All groups share one centre, and each spreads out both ways along 13 directions, with some noise.
Known rows, each followed by its group:
[  8 -12   7  -4  -2  -4  -9  -6  -2  -5   3  -1 -10   5  -3   2   9  -8
   4  -9]  k_61
[  6  16  -2  -9  -3 -13   9   7  10  -1  -4  -9 -18  11  15  12  22 -19
   1 -18]  k_496
[  7   3   4  15   6   1   8   4 -10   3   2   1 -13  -1   9  10   0   8
   6  -2]  k_31
[ -4  -7   7  -3 -16 -19  -1   8 -16  28 -26  -3  17 -14  -6   4  -3   9
   9   2]  k_31
[  4   0  -9  10   0 -11  -7  -7 -10   7  -5   5  -7   3   1  -1  -5 -13
  -8  -8]  k_31
[  7   9 -13   6  -8   2   4   0 -10   2   4   2  -8   0   8   7  -6   3
  -1   4]  k_61
[  3   6  -5 -11   7  -3   0   8   9 -14   7  -4  -7   7  20   4  -2  16
 -14   6]  k_929
[ 1  6  5 -8  5  0  5  0 -5 -4 -2 -4  8 -2 -5 -1  3 -2  1  1]  k_31
[-2 -4 -3  0  4  2 -3 10 -5  0 -2  7 -5 -6 11 -5  2 -5  4  8]  k_61
[ 0  8 -6 -5  3  4  5 -6  6 -8  6 -3  7  0 -6 -2 -4 -3 -7  0]  k_929
[-14   4  21  -6  27   8  14  21  -9   0  11 -10  -4   1   2   8   2   9
  10 -13]  k_929
[ 26  23  11  -2   4   2  11  -4 -15 -18   2   0  -6  -8   2  -2  13   0
   2  -8]  k_496
[ -5  13   0  -9  12   5   7   1  -1  14 -17   4   7  -3  -5  -8  19  -3
  -9 -10]  k_61
[-24  13  10   6   0   2  -1  -8  10 -11   7   4  18 -21 -12  -1 -17   0
  17 -14]  k_31
[  6   9  -1 -11  11   7  10   6 -21  16 -12   1   0   6  -7   4  29 -14
   1  -9]  k_61
[ 19   1   3  -6 -11  -5   5 -15   4 -13 -26  -8  10  12   2  -7  11  -5
  -6  -7]  k_31
[ -1  19   2  -3  12   3  10  10  11 -17  18   3  -1 -11  -5  -1   3 -12
   3 -11]  k_31
[  5   5 -15  -1  -1  -8  -6  16   0   6   2   7  -1   9   9   4  -6  17
 -18  13]  k_31
[ -1 -12   8 -18   3   2   0   7   9 -16  -6 -11  12  17   9   3   0  16
  -4   5]  k_929
[  7  -1   0  -9  -2  -4   0   1   2  -2   4 -12  -1   8   9   8   7 -11
  -1  -7]  k_929
[ -3 -13   0  11  -7 -17 -17  -4  -5   9 -15   7   5  -1   1  -6 -12  -2
  -2   0]  k_929
[ -7  -1  -4  -8  -4  15  -8 -19 -11  -2  10  -5  10   3  -6  -2 -18  15
  -6  19]  k_61
[ 11  -7  12  -1   8 -20   0   1  -1 -21   0   3  -7  -7  -9  -4   0  -7
   1   5]  k_496
[ 12 -12   9  -5 -14  14   6  -1   6  -7 -11 -14  24  -4  11  -9  -8  20
   1 -16]  k_929
[-2  8 -4 -7 10 -3 -5  3  2 -1 -1 10 -7 -2  7  1 13  2 -8  5]  k_61
[ 6 -4 -1  6 -2 -8 -2  3  1  2 -7  3 -2  0  4 -2 -1  2 -3 -5]  k_929
[  7  -1  -4   3   8   3   7  -2  -1  11   6  -3  -2 -11  -3  -6  -2   4
 -13   2]  k_31
[  4  -1  -6   2   4  11  -2 -17  -1  -4 -11   8   6   4   0   1  12   1
   0   2]  k_496
[  0  -1   3  -9   1   2   9  11   5  -2  11  -2   0 -10  -4   9   5   5
   8   1]  k_31
[ -8  -5  -1 -17  -1  18  -4  -4   3   2   6  -3  -6   6   1  -1  11   2
   1   5]  k_496
[ 10   3   0  -6  -6   9  -7 -17   9 -21   6   0 -10  21   0   1  15  -7
  -2  -2]  k_31
[ 20 -24  -6  12 -11  -2   7 -10  -6 -28   2  -2   2  14  -9   9 -22   6
   6  -4]  k_61
[-17  22   6  -1   9 -13  -2   9  -6  -2 -13   4  10  11  -4   0  -5   3
  -1  11]  k_61
[  5   9  -4  -2   0   0   6   1  10 -14   5   6   0   0  -8   3   5   0
  -1   1]  k_929
[ 10   2  -2  -6   1  -3  -1  -7  -9  -3   3  -5  -7  -2   7   1  10 -21
   2   3]  k_61
[-16  -5  -3 -12   7   9 -12 -24  -7  -9   3 -16  17  29  -5   1 -17  -6
 -11  18]  k_496
[  0 -29   2   4   8  -7 -11   8  -7   5  11   9 -13 -20   0  -1   2 -15
  13  14]  k_496
[ 0  3 -7  6  1 -5 -5 -1  8 -6 11  3  1  8  0 13 -8 14 -6 11]  k_496
[ 12  17 -15   8   1  -3  -4 -11  19  -8   4   6  -5  -7   8 -22  -8  -1
 -31  -3]  k_31
[ -6 -16  -7   6   2  -5  -1  -3  25   5  -3   5   1 -25   6 -10  -3 -10
  -5  -6]  k_496
[  4   5  -9   0  -1 -10   3   4   4 -19  -6   7  -1   1   2  -3  -5 -10
  -2   1]  k_929
[  5   4   0  10   3  -2  14  -2 -11 -14   6   0 -13   2  -2  12  -9   0
  10   4]  k_61
[ 12   6   1 -13   3  -8  -2  11   4 -11   4   1  -2   6   3   4  16  -5
  -4   3]  k_496
[  9  -5  -7   0 -13  17  15 -18 -13  -8  -8  -2 -24   9   8  11   0  17
   7  -4]  k_61
[ 10  -7   2  10  -3  -5   9   5   2   0   7  -4  -4 -12  -1   1  -7  -3
   5  -7]  k_496
[-18  10  -3  -7  -2   8   3  -2  -6  12 -12  -1  -6  -1  11  -6   0   3
   1  12]  k_61
[ -1  16  -2  28  -8 -26   5   3  -5   8 -13   4  -8  -2   8  10 -15  -5
   7 -14]  k_496
[ -2  -8   8  -3  -6 -12 -13  -4  11  -3  -4  -2   0   8  -1   5   8   1
   3  15]  k_929
[  8  11 -12  -6   6  -6   5  -3  11  -6  10  -4  -3   5  -1   8   8  -9
 -13  -6]  k_929
[  6 -17   8  -1   3  -4   5   7  24 -17   4  -4  -3 -10   7  -6   7 -12
   6   2]  k_61
[  7  23  17 -11  -7   6  11   3 -22 -14   9 -15 -11  23  -9   6  -2  10
   5  -2]  k_496
[  5  -2  11   1  11   1  14  10   5 -13  15 -10  -6   7  -6  10   6  -8
   9   4]  k_496
[ 10  -6  -2   5 -15  -2  -3  -6  -4  -3 -18   9   1  -9  10   0   2  11
   6   2]  k_496
[ 8  6  5  7 -4 14  2 -5  4  2  1 -2 -3 10  1  0  7 16 -3  1]  k_31
[-12  13  -9 -10  -1   2   2 -10  19  -3   3 -10   2  27  -4   6  -3   5
 -18  -6]  k_496
[ 27  -5  -9  10  10   4   6  -1  -2  11  -1  -6 -19  16  11 -10  10   3
 -29  10]  k_31
[  0   9   8   1  18   1   9 -10  19  -8  14  -3  -3 -19  -8  -2   4   4
  -7  -1]  k_31
[ 17  12   5  -6  -6   2   0  -1  -2 -14   7  -7   9   1   3   0   5  -1
   0   3]  k_61
[  2   7  -9  -1  14  12  24  15   1   0  -1   2  17   5 -19  -3  -3   3
 -11 -19]  k_929
[  1  -9   2   1  -9   4  -1   3  -6 -12 -11  -4  -4  11  11 -16  -9 -12
   5   6]  k_31
[ -7  -3  -3   6  18 -12   1  21   0  -9  -4  13  -1  -6   7  -2  -2  -9
   4  13]  k_61
[ -8  -6   3  -4  -1 -18 -22  -4 -12  -7  -2   3  -6   8  12   7  -7  -5
   5   5]  k_929
[-13 -15  17   2  22 -17  -6   1   6  -2   0  -1   0  -2  -7   6   1  -5
   4 -11]  k_929
[  9  -9   6   3   8  10   8   8  -4  12  -4  -4  -6   0   9  -3   2  26
  -9 -11]  k_929

New rows. What belongs after each?
[ -2   8 -16   0   0   8   5 -15  -3  16  -2   2  -3  -3  -5   1  -1   7
 -15  -8]  k_61
[  2  -1   9  11   3  -4  11  13   3 -11  -6   6 -15 -10   6  -8   1  -3
  11   7]  k_929
[ 30   5  -2   1   0  -1  14  12  11 -13 -10  -6  -9  20  10 -10  20 -11
 -14  -3]  k_31
[  0  28   1  -1 -11   8   3 -18 -10   3 -15  -3  -1 -10  14 -12  -3   2
  -3 -17]  k_496
[ -5  -3  -7  -4   5 -18  -7  -4   6 -14 -10  -1 -11  12  13  -8  -6 -13
 -12  27]  k_929
[ 11   5   4  12 -10  -8  -5  -5  -4   0 -16  10 -11  -3   7  -9   4   8
  -2  10]  k_929
[-2 -1  4  0 -2 -6 -1  2 -1  1 -1  0 -8  9 -4  6  5 -1  4 -4]  k_61
[ -6 -16   0 -14  11 -10  -2   4   3 -24   0   0  -5  18  -4   9   2 -10
   4  13]  k_929
[-11  -7  14  -4   8 -15  -2  -7  -4   5  -5  -2   5   0 -20  18  14 -13
  16  -5]  k_31
[ 11  11   5   1  -8  24  15  -7   9 -22   9  -3   4  -1  -7   1   9  -7
  16 -27]  k_31
[ 11   1   3   9   0 -12  -2   4 -14  -4  -4   6   6  -6  -4  -3  -8  -1
   0   2]  k_496
[ -2  -2   4  -5   8 -10   4   0  -3 -18  -4  -2   1   3   0   4  -3 -15
   9  -2]  k_31
[ -8  12   1 -18 -13  13 -18 -10  -4  16   6   0  12   0 -16 -15   3   5
 -11  12]  k_31
[ -9  -7  -6 -12 -11   7 -21   7 -15  12   3   4  13  23  -2   9  -8  26
  -3  12]  k_929
[-14 -15  -3   2  -7 -14 -16  -7  23   2  -9  -1   8   2   2 -13 -15  -4
 -12   0]  k_61
[  1  12  17  -2  -6 -20 -29 -10   3 -15   1  -3  20   1   0 -15 -13  -4
  -9   0]  k_61
[  9  -5   1 -23   8  15  15  -3 -23 -11 -11 -11  11  18  -7   6  20 -15
   9  18]  k_61
[ -4  -7   4   0   0 -11  -2 -15  -6  -6  -7  -1  -9   4 -11  -5  -9  -7
  -3  -4]  k_496
[-15   0  10   6  11  -8  -1  11   3  -6 -11  14  -6  11  -9   5  12   0
  11  11]  k_496
[ 3 22  3 -4 -9  2  1  3 -6  3  2 -7  2  4  9  1  4 -2  2  4]  k_929
[-24  -4  14   9  -2 -23 -18  -7   9  -5  -5   4 -11  10  -4  -1 -19   7
   2  -2]  k_61
[-11  -5  -4  -2  15  -5  -3 -13  15   9  11 -13   2  -3   0  -4  -9  -9
 -20   2]  k_929
[-12   8   4  -1  -4  -6 -10  -8  -6   5   2  -5  16   1  -7   0  -9 -14
   6  -3]  k_929
[  8  21   4  -8 -28  -8  -9   1 -18   1 -14   4 -11  -6  13  -8   8  -9
  11  -6]  k_31
[-16   1   6  -8  -2   8 -18 -15 -12  -2   8   2  -1  10 -10   1  -1  -4
   7   9]  k_31
[  6   6  -8   0   0   7  16   8   3   1  -5  -8   7   0   5 -10  -6  -5
 -10  -5]  k_929
[  6   4  -4  -6   6   9   2 -15  -5  13  13 -16  -8  -1   6   2   3  -4
 -13  -8]  k_929
[ 18 -30 -23   9 -13  -2   2 -20  -4 -17  11  -3 -14  10   1  15 -21  -5
   1   7]  k_61
[ -1  -6  -5   1 -11  -9  -2  -3   6   2  -7  -5   5  -6   8  -5 -12  -4
  -4  -5]  k_496
[  5  25  -8   4  -2   1  13   0  -1   8   0  -6  11 -10   2  -4  -5  -7
  -7   0]  k_61
[-18 -11  -1  10  24 -13  -6  -3  -1   2   3  14   4   3 -27   2 -14   0
  -8  -3]  k_61
[ -4 -15   8  10   6 -10   9  14  -2   6  -8  -2   1   6  -4  14   2  -3
  15  -2]  k_31
[ 21  -8  -9  13   5 -14   4  -6  -1 -11 -11   2  17  16  -7  14   6 -11
  -3  -1]  k_496
[  5  11   0  -7   5  -7   5  -1   3  -4   6 -14  -3   3  12   5   6 -15
  -4 -10]  k_929
[-11  -9  -4 -11   4   0   0 -21  10  -9  -9  -8   3   3   1  -5  -5  -6
  -8  16]  k_61
[ 4  0  2  9 -3 -2 -3 -8  7 -5 -7  1  0 13  6  6  0 20 -4  5]  k_31
[  7   1  -3   2 -14  -6 -11 -16   2  -5  -3   3  -5  -2   5  -3   0   1
  -2  12]  k_929
[-14   9  12   0  12  -3  13  15   4  -5 -12  -5  25   4 -12  -8  -7  -4
   2  -8]  k_929
[ -3  10   2 -12   8  -7 -17  -5  -7  -7  12   6 -19  -9  15   0   8  -7
  -1  12]  k_496
[  6  16  -2  -6 -13  -8   1   6  15   1   0 -11   4   3  11   0   7  -7
  -5   6]  k_61
[-10  -6  22   7  28   5  18  15   8  14   0 -13  -4  -9   4  -9  -1  12
  -6 -12]  k_929
[ 18 -14 -16   4   7   1   5 -18   0 -12  -2   1   6  -9  -3  -6  -6 -13
 -12  -7]  k_61
[ -5 -18   1  14  -4  -5   0  -8  -3   1   0  -4  -4  -6   2   4 -18  -3
  11   6]  k_496
[  4 -12   0 -11   1  -5  -6  -3  -4  -1   3   1  -7  -4 -10 -10   1  -9
  -6  -2]  k_496
[ -3  40   3   7  11 -11   3 -11   0 -12   4  -1 -10 -22  21 -13 -14  -6
 -12  -3]  k_929
[  7  13  -5   8  -3  -6   5   1  -6  -4 -17   6  -6   2   6 -13  -4  -3
  -8  10]  k_929
[  8 -25   6  -4 -12  -4 -17 -15  -4 -16  -1   1  -5  -4  11   5  -5   5
  12  -3]  k_929
[ -4 -12  -2   7 -10  -9  -7  -9  -1   8   5  -6 -18  -1   4   1  -8 -17
   5  -2]  k_61
[ 0 14 -9  0 -2  5  3 -3  3 -4 11  2  5 -6 -6 -1 -7 -6 -4 -2]  k_929
[ 15  14   1 -15 -10   4   5  10  17 -17   7 -11  20  -1  11  -5  -2  18
 -12   5]  k_496
[  3   2  -9 -16  -3   3   0   7  -8  -8   1  -3   5   0   3 -16  -9 -12
 -10   6]  k_31
[-13   5  10  -7   2 -19   1   3 -10   4 -16  -2  16 -20  -2  -4 -13   2
   4   7]  k_31
[ -3  -2   6   1 -12   5   7   5   6  -4  -8  -1  -1   0   4   2   0  15
  11   5]  k_496
[ -9  10 -12  11  -8  -1  11  10   9  21 -10   4  -5  -4   3  -2  -5   7
  -6 -11]  k_61
